The same things were measured in two ways. Each way mixes the same 8 hidden numbers, adds some noise and spreads widely along 5 directions of its own, which tell nothing about the thing.
In the rows, zero is written as 128.
Some things both ways: the first way, then the second way.
[162 154 138 157  97 117 153 159 147 111 128 112 120 114 116 133 127 148
 139 144 148 123 124]
[123 112 141 137 112  91 149 114 106 123 174  80 131 121 155 142 138 166
 124  99 108 127 137 122 106]

[ 93  96 146 133 158 134 129 119 133 131 122 119 116 140 138 121  98 145
  95 168  83  94 169]
[168 111 138 135 184 129 112 120 150 132 107 120  99  77 139 135 130 157
 171 144 143 132 137 178 111]

[113 147 142 152 117 155 107 163 128 153 133 133 118 141 137 144 126 136
 123 164 150 108 138]
[116 128  91  88 123  73 134 124 102 127 157 145 129  94 180  97 152 128
 101 130 115 148 147 105 180]

[129 135  98 125 121 112 126 113 143 108 127 135 154 132 131 108 150 120
 130 112 119 133 147]
[142 135  98 132 140 134 120 140 152 142 115 134 100 100 162 149 135 164
 142 132 117 131 116 171 123]

[105  73 136 129 184 143 176 110 147  69 166  74 117 149 147  88  38 181
 147 130 151 102 110]
[102 136 124 136 171  92 152  91 112 167 172  66 132 148 162 110 157 160
 156 121  96 134 104 139 101]

[162 137  72 144 113 139  86 124 149 127 119 140 148 125 123 127 164 128
 136  87 147 142 127]
[114 147  86 120 124 108 163 123 103 148 129  66 147 145 171 155 130 175
 105 105 101 131 124 141 140]

[121  44 134  97 158 141 102 113 101 134 140 133 116 100 102 139  89 123
 108  99 145 114 117]
[130 132  79 136 178 120  99 103 147 169 112  82 137 124 173 115 150 150
  79 132  99 140 147 175 100]

[115 131 167 114 134 115 152 140 134 116 138 108 120 119 127 105  93 132
 146 137 110 143 128]
[142 164 101  89 188 133 149 126 147 149 109 155 106 100 149 119 136 137
 173 152 145 162 124 143 161]

[166 154 163 153  95 123 136 156 128 140 116 125  99 103 110 173 131 140
 125 149 132 129 123]
[114 133 116 131 112  74 172  98  79 116 166  66 155 112 150 130 105 167
  83  96 135 130 180  81 121]

[175 146  49 135 101 138  97 123 128 178 108 159 146 102  94 127 192  88
  72  67 129 164 129]
[132 137  93 126 102 117 130 146 118 112 138 105 120 110 159 150 133 158
 127 112 122 116 136 158 119]

[100 125 161 105 129 123 128 113 111 131 144 131 137 142 141 132 124 126
 141 123 121 135 111]
[126 143  88 143 156 119 113 110 132 147 148 130 115 139 128 105 151 134
 156 152 111 115 125 178 105]

[169 177 158 146  72  98 111 190 108 142 146 143 130  96  89 154 179  96
 151 116 160 147  89]
[132 103 116 125 118  90 120 133 114 123 156 108 121 131 146 143 162 130
 136 130 104 125 121 154 117]

[140 145 127 120  66 164 137 140 159 163 118 109 152 113 136  80 100 165
  92 127 126 142 138]
[124 135 103 126 110 109 135 133 128 127 164 124 124 141 136 138 150 132
 128 121 110 132 132 134 111]

[125 189 128 136  69 123 145 172 113 145 120 131 155 139 150 126 173 105
 137 176 160 114 130]
[140  84 147 136 154  91 122 113 106 138 142 111  95  89 173 122 131 176
 146 153  96 132 130 153 138]

[124 121 106 132 154 143 133 148 110 133 136 127 118 131 126 137 117 102
 137 134 176 125 120]
[ 94 126  95 117 114  62 120 102  98 135 211 141 135 133 154  71 177 111
 109 126  94 129 138 116 132]

[121 126  92 133 140 127 201  98 168  90 142  99 145 130 135  88  82 147
  92 124 134 144 161]
[121 148  98 120 140 101 152 112 122 134 140 133 136 104 119 132 150 146
 151 102 154 126 117 140 125]

[168 101 130 137 153  92  80 126 114 129 119 147 103  95  89 166 164 102
 133  92  94 139 117]
[126 153  93 132 112 100 150 128 116 121 145  96 120 121 159 141  98 165
 111 130 124 129 162  99 111]

[148 167 137 137 116  96 134 145 150 105 119 125 124 134 117 102 160 137
 162 129  92 130 121]
[ 81 143 122 127 112 108 205 125  73 138 144  85 143 115 139 165 100 183
  75 109 127 159 141 112 108]

[147 139 195 140  94 101 186 134 155  79 153 114 113 105 104 157  80 178
 143 136 149 137 128]
[131 146  86 137  98  86 132 105 132 122 173 142 140 130 112 121 142 137
 127  94 130 107 146 115 123]

[153  90 135 132 159  90  91 139 121 100 124 165  96 101  70 171 144 104
 144 112 127 113 140]
[128 131  87 135  78  89 107 126 142 123 169 176 104  89 171 113 124 155
  80 124 103 128 165  92 140]

[108  95 124 129 157 180  66 117 136 159 104 144 101 141 137 152  98 155
 113 146 113 108 158]
[119 115 126 173 122  57 140  65 103 141 206  73 146 159 120 112 144 164
 140 100 100  96 136 112  83]

[126 143  45 100 109 122 199 104 143  99 110 127 174 126 138  74 130  94
 103 120 167 140 169]
[128 114 116 143 182 135 133  99 125 171  92 106 135  90 133 139 144 180
 107 115 123 142 118 211 115]

[130 139 128 156 154 117 106 158  87 145 137 130 116 142 137 159 174  89
 138 146 133 114 102]
[114 117 110 105 153  89 138 125  68 122 153  87 131 130 153 107 145 122
 129 158 117 135 148 156 130]

[164 116  71 108  98 155  85 108 124 199  88 138 147  93 125 105 160 110
  69  78  94 159 128]
[115 163  69 137  52 136 104 165 129  94 199 144 109 164 140 118 140  97
  98 140 101 110 172 142  74]

[148 132  90 140 166  96 148 124 109 108 128 119 123 130 129 130 166  84
 148 115 130 137 107]
[115 139 117 124 153 143 139 130 105 135 145  78 126 125 155 120 145 141
 128 131 118 137 140 188  92]

Other things, the second way, with their names:
j291: [131 131 110 135 159  97 141  91 129 154 152 117 144 147 102 128 154 136
 146 117 119 130 118 148 116]
j980: [124 106 144 136 173 108 118 104 125 152 147  96 113  88 173 106 152 160
 120 133 107 148 133 163 101]
j953: [124 154  85  87 168 140 139 155 115 136  86  75 119  84 220 134 124 165
 105 139 129 159 145 169 149]
j337: [ 84 155  91 107 153 113 174 130  80 145 120  47 157 118 170 147 132 157
  78 114 138 157 133 148 103]
j985: [104 126  94 138 132  66 142  81 107 152 156  95 162 101 143 120 163 170
 107  77 128 117 117 136 123]
j335: [118 117 126 135 156  91 154 101 103 144 121 127 115  56 153 130 104 196
 107 129 141 146 145 123 140]
j632: [121 151  83 141 156  66 144  98 116 144 144  48 142 152 155 143 125 167
 146 130 124 114 129 104  96]
j455: [116 116 143 136 161 122 150 102  96 145 153  87 124 104 150 107 127 164
 108 129 111 146 157 160 104]
j623: [114 150 111 120 168 131 144 121 110 139 153  39 148 155 151 122 166 125
 140 110 123 131 129 184  75]
j639: [115 121 101 134 109  86 132 120 108 124 146  95 141 105 153 143 128 152
  58 111 122 137 163 115  97]
j18: [154 144 107 145 109 109 114 120 156 122 182 121 106 140 156 117 144 149
 183 114 105  96 131 130 113]
j797: [154 143  98 137 123 148 118 127 151 131 131 128 108 107 161 127 115 166
 116 123 109 126 162 159 125]
j282: [146 111  93 138 104 126  63 144 168 128 152 159  98 100 175 115 181 131
 123 120  89 110 120 191 113]
j434: [107 138 105 133 124 111 144 130 124 145 138  91 124 108 172 152 142 179
 121 103 113 132 109 149 106]
j379: [106 139  95 143 138 107 121 115 159 167 132  75 139 108 186 150 161 175
  89  87 111 140 105 140  72]
j472: [106 123 114 125 130  74 151 109  97 146 166  59 131 126 203 128 134 181
 104 119  86 138 133 102 129]
j989: [119 152  77  94 157 110 145 128 128 148 104 102 146  92 169 141 163 155
 128  95 142 139 100 166 153]
j345: [ 84 136  83 110 105  64 148 136  87 131 152 100 133 112 186 142 129 153
  67 132 114 150 137  85 121]
j641: [116 145  85 133 145  97 131 106 111 136 139 156 119  94 122 106 131 149
 130 142 144 124 142 144 127]
j343: [122 126 110 131 135  98 125 109 107 118 165  97 145 107 136 104 147 123
 101 109 137 127 167 145  93]
j827: [116 158  73 136 149 101 132  99 131 164 149 152 113 138 143 101 145 156
 160 145 104 121 110 144 143]
j256: [108 163  86 143 124 128 153 108 125 145 138 141 133 102 121 126 132 168
 116  96 140 123 130 162 111]
j679: [134 111 104 119 157 116 125 112  99 139 123 127 134 104 130 112 154 140
 122 132 119 130 138 200 150]
j162: [126 107 132 130 137 125 122 120 128 143 151 144 113  92 148 118 161 150
 126 118 107 138 119 181 122]
j703: [118 126 136 153 172 127 150  96  93 148 154  79 118 135 125 111 124 164
 149 145 113 127 144 179  87]
j714: [102 155 128 136 127 116 191 102  96 146 176  82 131 147 143 122 108 171
 118 113 102 145 151 109 115]
j925: [135 135 148 169 110 148 150 108 143 137 167  92 120 101 135 141 137 198
 161  59 120 105 117 182  79]
j657: [ 90 145 110 138 132 111 159  96  91 143 171  88 152 112 143 100 142 158
  85  95 124 135 155 145  90]
j850: [123 118 115 129 137  89 127 107 114 137 156 110 126 109 159 111 131 148
  90 135 109 140 162 118 117]
j166: [125 129  90 128 154  83 116 114 132 150 129 146 112 103 157 122 130 151
 111 163 117 146 135 115 133]
j382: [165 117 103 143 130 166  66 138 169 127 139 122 108 115 155 110 167 123
 117 122  96 111 158 227  89]
j31: [125 129 130 158 102  91 140 112 136 131 201 122 110 151 123 140 143 155
 167 113 103 112 113 112  78]
j716: [ 96 147  99 119  67  86 157 132  91 106 195 137 123 113 158 116 115 143
  79 115 120 136 172  73 127]
j913: [158 133 129 150 133 120 117 130 160 137 174 122  62 151 181 123 116 175
 216 169  72 115 119 126 121]
j146: [125 126 117 127 192 128 139  97 120 164 114  93 138 116 139 116 128 146
  77 141 119 165 165 162 106]
j540: [123 140 128 121 141 141 142 145 130 126 117  73 112  57 206 143 106 179
  74 112 138 160 171 132  95]
j897: [112 102 101 153  97  58 100  95 129 135 188 111 146 103 154 117 184 151
  91  75 105 102 121 135  94]
j290: [133 135 105 119 158  92 124 117 136 138 150 127 108 125 154 114 135 131
 147 161 116 143 141 110 125]
j893: [150 117 112 109 189 116 149 119 107 151  78  99 110 104 171 144  97 176
 124 172 114 157 148 148 174]
j538: [132 104 133 133 166 109 108 124 145 146 115 104 109  53 180 138 158 176
 137 113 132 137 107 175 101]
j133: [115 145 131 135 151 169 153 125 124 151 137  53 144 128 141 143 164 153
 124  80 122 136 120 219  64]
j142: [ 85 104 135 152 120  93 141 103 102 149 183  80 159 134 115 142 195 142
 103  73 111 127  93 181  51]
j949: [ 88 149 113 126 147  77 174 104  86 151 172  72 122 139 179 115 116 177
 134 140 103 144 130  93 119]
j841: [106 182  59 118 157 106 161  99 120 158 129 111 150 125 145 111 136 155
 115 112 139 136 133 133 138]
j927: [127 106 132 169 129 129 133 105 124 150 141  59 144 118 134 159 150 183
 102  80 106 117 122 198  64]
j377: [134 130  90 148 182  82 117  80 133 156 132  64 163 140 120 132 166 144
 139 104 132 109 117 167  84]
j60: [110 129 114 130 145  97 168 106 116 157 118  85 147  93 154 163 140 195
 112  84 131 142 102 142 124]
j148: [116  90 136 162 108 111 106 114 119 130 175  66 142 115 151 134 166 146
  66  85  96 120 147 178  49]
j529: [127 104 139 147 138  79 137 109 110 140 160  90  93 103 197 130 106 203
 146 150  86 128 135 108 130]
j756: [ 94 137 124 118  91 107 160 144  92 117 183 125 102  99 176 121 128 162
 121 121 112 139 138 119 127]
j857: [131 134  97 113 104  74 127 117 110 112 194 167 102 131 154  85 124 122
 135 164  99 129 170  76 161]
j227: [116 139 101 107 179 108 156 115  73 137 132 103 134 145 114 114 134 118
 142 169 128 145 144 166 134]
j493: [127 118 110 140  91  96 116 122 141 123 168 164 115  86 141 127 144 142
  90 107 122 134 147 113 105]
j219: [163 124 138 135 141 159 113 135 151 135 149 121  76 128 180 112 114 159
 145 161  77 139 164 158 125]
j919: [120 152  91 135 113  75 167  97 110 131 162 109 141 130 129 135 123 170
 142 100 131 113 134  98 135]
j374: [126 105  88 120 137  91  93 122 123 133 137 102 149 110 155 123 186 115
  80 109 116 130 136 174 106]
j674: [ 91 145 122 162 118 134 176 100  89 143 160  88 148 116 112 131 126 180
  90  82 128 124 145 174  72]
j740: [ 98 157  82 104 150  81 160 114  92 145 165  79 141 170 161 111 145 133
 142 143 103 141 123 113 136]
j901: [ 63 127  84 130 103  45 165 100  53 130 176  74 184 126 126 134 159 140
  54  86 135 129 131 118  91]
j696: [129 159  97 134 144 133 148 112 133 154 132 117 107 135 162 123 100 175
 118 145 100 146 156 126 134]
j686: [110 130 113 138 160  88 140  87 104 138 157 127 141 108  99 103 140 125
 107 134 147 139 159 134  92]
j223: [118 129 129 110 151 113 145 127 112 131 144 120 116  87 157 119 143 143
 133 128 136 150 135 144 123]
j362: [114 136  94 136 116 112 119 126 104 120 167  96 122 123 166 103 126 141
  86 137 107 123 175 143  94]
j396: [157 105 115 123 147 123 125 123 118 130 114 158 106 105 120 132 123 141
 129 158 116 141 150 173 160]
j746: [127 108 103 135  82  46 107 111 126 114 205 154 120 128 143 111 154 123
 115 127 101 112 144  76 125]
j859: [144 129  92 126 133 108  89 124 138 112 158 162 116  97 130  95 158 103
 132 139 138 118 158 158 110]
j132: [115 125 114 126 117  64 134 100 118 136 192 123 117 121 176  97 141 153
 118 125  94 135 146  80 136]
j287: [116 130 107 119 126 112 165 119  78 125 124  68 148 101 162 140  93 168
  46 120 124 152 192 123 129]
j47: [114 150 111 128 146 125 167 122 106 145 137  36 143 139 169 152 135 176
 140  98 116 130 116 166 102]
j798: [124 141  60 128 126  93 124 114 136 149 112 102 151 104 166 149 150 169
  87  91 122 121 119 148 131]
j432: [126 150 123 125 137 104 157 129 122 133 165 134  86 116 165 125 118 171
 204 152 118 128 110 113 142]
j518: [131 132 107 137 119 114 135 118 119 143 159 117 107 138 163 122 129 171
 148 133  85 119 128 149 141]
j891: [131 141 107 133 121 106 142 113 141 151 166 111 112 138 172 128 147 180
 173 107  91 117 100 135 140]
j558: [125 147 107 127 177 127 136 101 146 168 133 155 109 106 143 105 147 157
 154 135 119 146 115 161 135]
j244: [123 119 141 137 165 118 142 120 130 150 134  96 110  94 160 143 143 175
 153 121 119 143 104 165 102]
j519: [118 125 107 138 122  73 154  91 106 144 160  77 150 124 160 135 135 181
 111  89 106 122 132 110 129]
j440: [121 165  89 145 102 159 122 120 173 146 159 135 134 119 139 121 162 147
  93  67 117 126 137 169  82]
j336: [111 146  86 128  86 105 129 122 109 119 195 130 123 134 165  88 127 134
  79 127  94 127 184 107 124]
j462: [108 132 127 124 147 114 146 113 116 141 156 133 126 102 125 115 147 133
 115 122 134 152 138 145 101]
j288: [108 118 147 168 127  91 131  91 118 136 209 115 111 131 122 101 142 145
 139 131 105 122 141 121  57]
j338: [144 100 123 159 111  83 104  98 135 130 193 137 117 130 126 110 160 145
 156 118  92  98 129 144 106]
j672: [117 147  94 117 148 143 120 145 154 158 103 117 108  64 210 141 150 184
 109 107 119 151 103 175 124]
j316: [138 147  89 119 116 153 131 138 142 130 112 176 110  75 149 125 122 159
  95 119 128 141 154 173 158]
j981: [122 120 118 133 128 131 150 113 102 144 147 146 126 129 106 127 153 149
 136 119 106 130 118 195 137]
j112: [160  99 170 129 184 116 137 109 137 148 135  95  90  88 176 130 138 192
 216 129 107 130 101 168 144]
j779: [108 136  89 128 110 103 144 137 106 133 122  70 143  99 178 168 137 181
  94  93 125 124 117 153 108]

Some of these things the first way, each followed by its name:
[127 148 131 131 121 105 151 135 144  83 127 118 140 122 143 132 114 121
 176 150 151 138 154]
j291
[107 150 148 108 116 133 157 124 114 144 114 114 133 143 159 107 126 131
 136 153 114 127 116]
j703
[115 142 106 169 161 113 132 114 148  78 160 130 140 165 138 149 142 129
 150 118 142 126 137]
j989
[112  97 120 157 161 117 167 103 140  74 164  86 138 165 161 112 108 166
 122 138 126  92 118]
j953
[117 128 111 140 165 155  89 113 145 147 111 134 107 157 133 114 131 154
 125 122  83 122 131]
j133
[128 168  94 125 122 126 128 139 147 122 110 154 131 145 111  99 159 113
 140 126 125 131 146]
j981
[122 158 179 161 127  93 137 123 155  65 146 125 120 152 141 177 127 165
 189 149 119 126 136]
j919
[ 98  92 145 121 186 131 121  83 138  99 149 126 113 149 134 140  87 155
 142 110 110 127 128]
j841
[120 111 114 142 155 127 132 117 163  86 148 129 123 149 109 107 106 161
 122 115 124 112 146]
j60
[117 164 143 166 130  97 169 133 131  78 164 117 142 162 145 155 147 130
 153 147 154 122 117]
j901
[127  84  53 119 156 141 110  88 148 105 126 123 159 128 142 104 112 120
 115  96 143 130 158]
j379
[154 124  81 146 122 138 145 123 155  99 125 120 134 118 122 132 113 140
 123 119 170 127 148]
j519
[131  83 140 107 175 104 112 145 100 118 111 136  97  98 102 140 120  87
 154 145 122 110 135]
j146
[149 112 131 135 117 116 113 143 120 136 123 137 120 102 104 149 141 117
 105 128 124 117 135]
j639
[104 162 149 137 119 117 118 149 111 144 145 152 134 147 129 147 166 101
 132 141 129 126 125]
j538
[135 149 149 123 113 104 142 147  87 159 128 146 120  98 109 171 154  75
 111 135 139 152 123]
j859
[110 172 145 148 106 125  89 130 145 121 117 157 133 168 148 153 170 149
 162 156 108 110 147]
j927
[135 134 114 124 180 103 107 106 122 121 109 169  88 140  86 142 172 102
 146  97  84 137 120]
j674
[163 111 116 105 107 131 112 147 126 147  88 122 119  89 116 105 130 123
 132 132 125 119 129]
j219
[133 111  51 118 120 140 161 123 153 121  93 121 152 112 128  68 116 116
  74 151 137 107 195]
j396
[136 133 138 116  93 151  87 139 110 184 106 163 122 110 112 157 149 120
  99 127 128 126 131]
j382
[111 123 143 151 111 117 174 126 147  77 168  79 162 155 167  95 103 174
 130 150 141  99 123]
j345
[120 141 175 132 141  89 158 162  95  99 147 122 111 134 125 153 133 103
 178 164 153 113 104]
j980
[156 109  88 144 132 120 141 124 136 117  97 120 121 115 127 127 138 128
 105 150 123 102 160]
j287
[107 164 183 122  93 157 102 145 121 167 134 113 137 152 170 117 125 162
 158 144 114 132  90]
j949
[107 114 129 104 108 122 152 125 122 120 136 113 162 121 148 105 105 120
 119 147 140 121 149]
j166
[113 120 163 133 108 153 132 145 140 135 119 103 123 131 153 124  85 168
 125 182 125 100 148]
j857
[137 102 118 137 161 133 116 129 123 113 150 100 127 127 141 123 111 128
 152 106 146 135  93]
j740
[117 138  95 150 145 128 170 107 147  78 146 129 139 150 139 145 114 130
 130 133 175 126 153]
j985
[111 159 183 147 133  94 132 157 106 106 156 156 103 150 102 175 161 114
 165 152 140 107 107]
j679
[ 87 123 219 118 143 108 159 141 107 120 142 120 101 134 132 150  90 138
 142 185 102 113 132]
j686
[136 146  83 120 120 134 153 143 136 133 113 139 132 122 105  93 135 101
 108 127 151 131 144]
j162
[103 104 136 124 164 149 103 134 111 165 129 120 114 142 137 111 120 123
 108 139  95 116 122]
j227
[162 128 107 139 126 136 137 119 144 128 144 110 127 119 114 112 124 148
 119  79 135 151  89]
j47
[107 178 160 150 124 111 147 151 126 117 130 115 128 158 160 133 145 127
 162 182 112 119 135]
j223
[170 126  93 123 100 149 126 119 141 154 112 127 135  88 113 130 119 127
 101  90 148 165 127]
j18
[116 124 134 125 140 119 117 114 148 114 115 158 110 142  98 120 132 147
 118 134  90 108 156]
j316
[134  95  92 141 141 177  74 136 134 154 121 124 124 137 135 119 118 148
 110 121 144 103 126]
j472
[139 103  98 123 124 119 136 136 127 115 119 117 143 113 129 102 128 115
 117 138 140 106 148]
j893
[143 153 129 133 125 110 160 157 129 115 160 131 125 122  89 111 135 114
 136 101 155 146  96]
j142
[130 148 117 143 131 140 131 154 137 130 127 127 119 138 126 112 129 130
 133 140 140 121 130]
j112
[122 141 112 132 104 134 108 132 129 133 134 155 146 138 124 139 155 120
 119 123 154 120 138]
j282
[135  93  99 134 145 150 146 133 143 105 122 102 125 121 139 113  80 145
 122 151 162 104 151]
j132
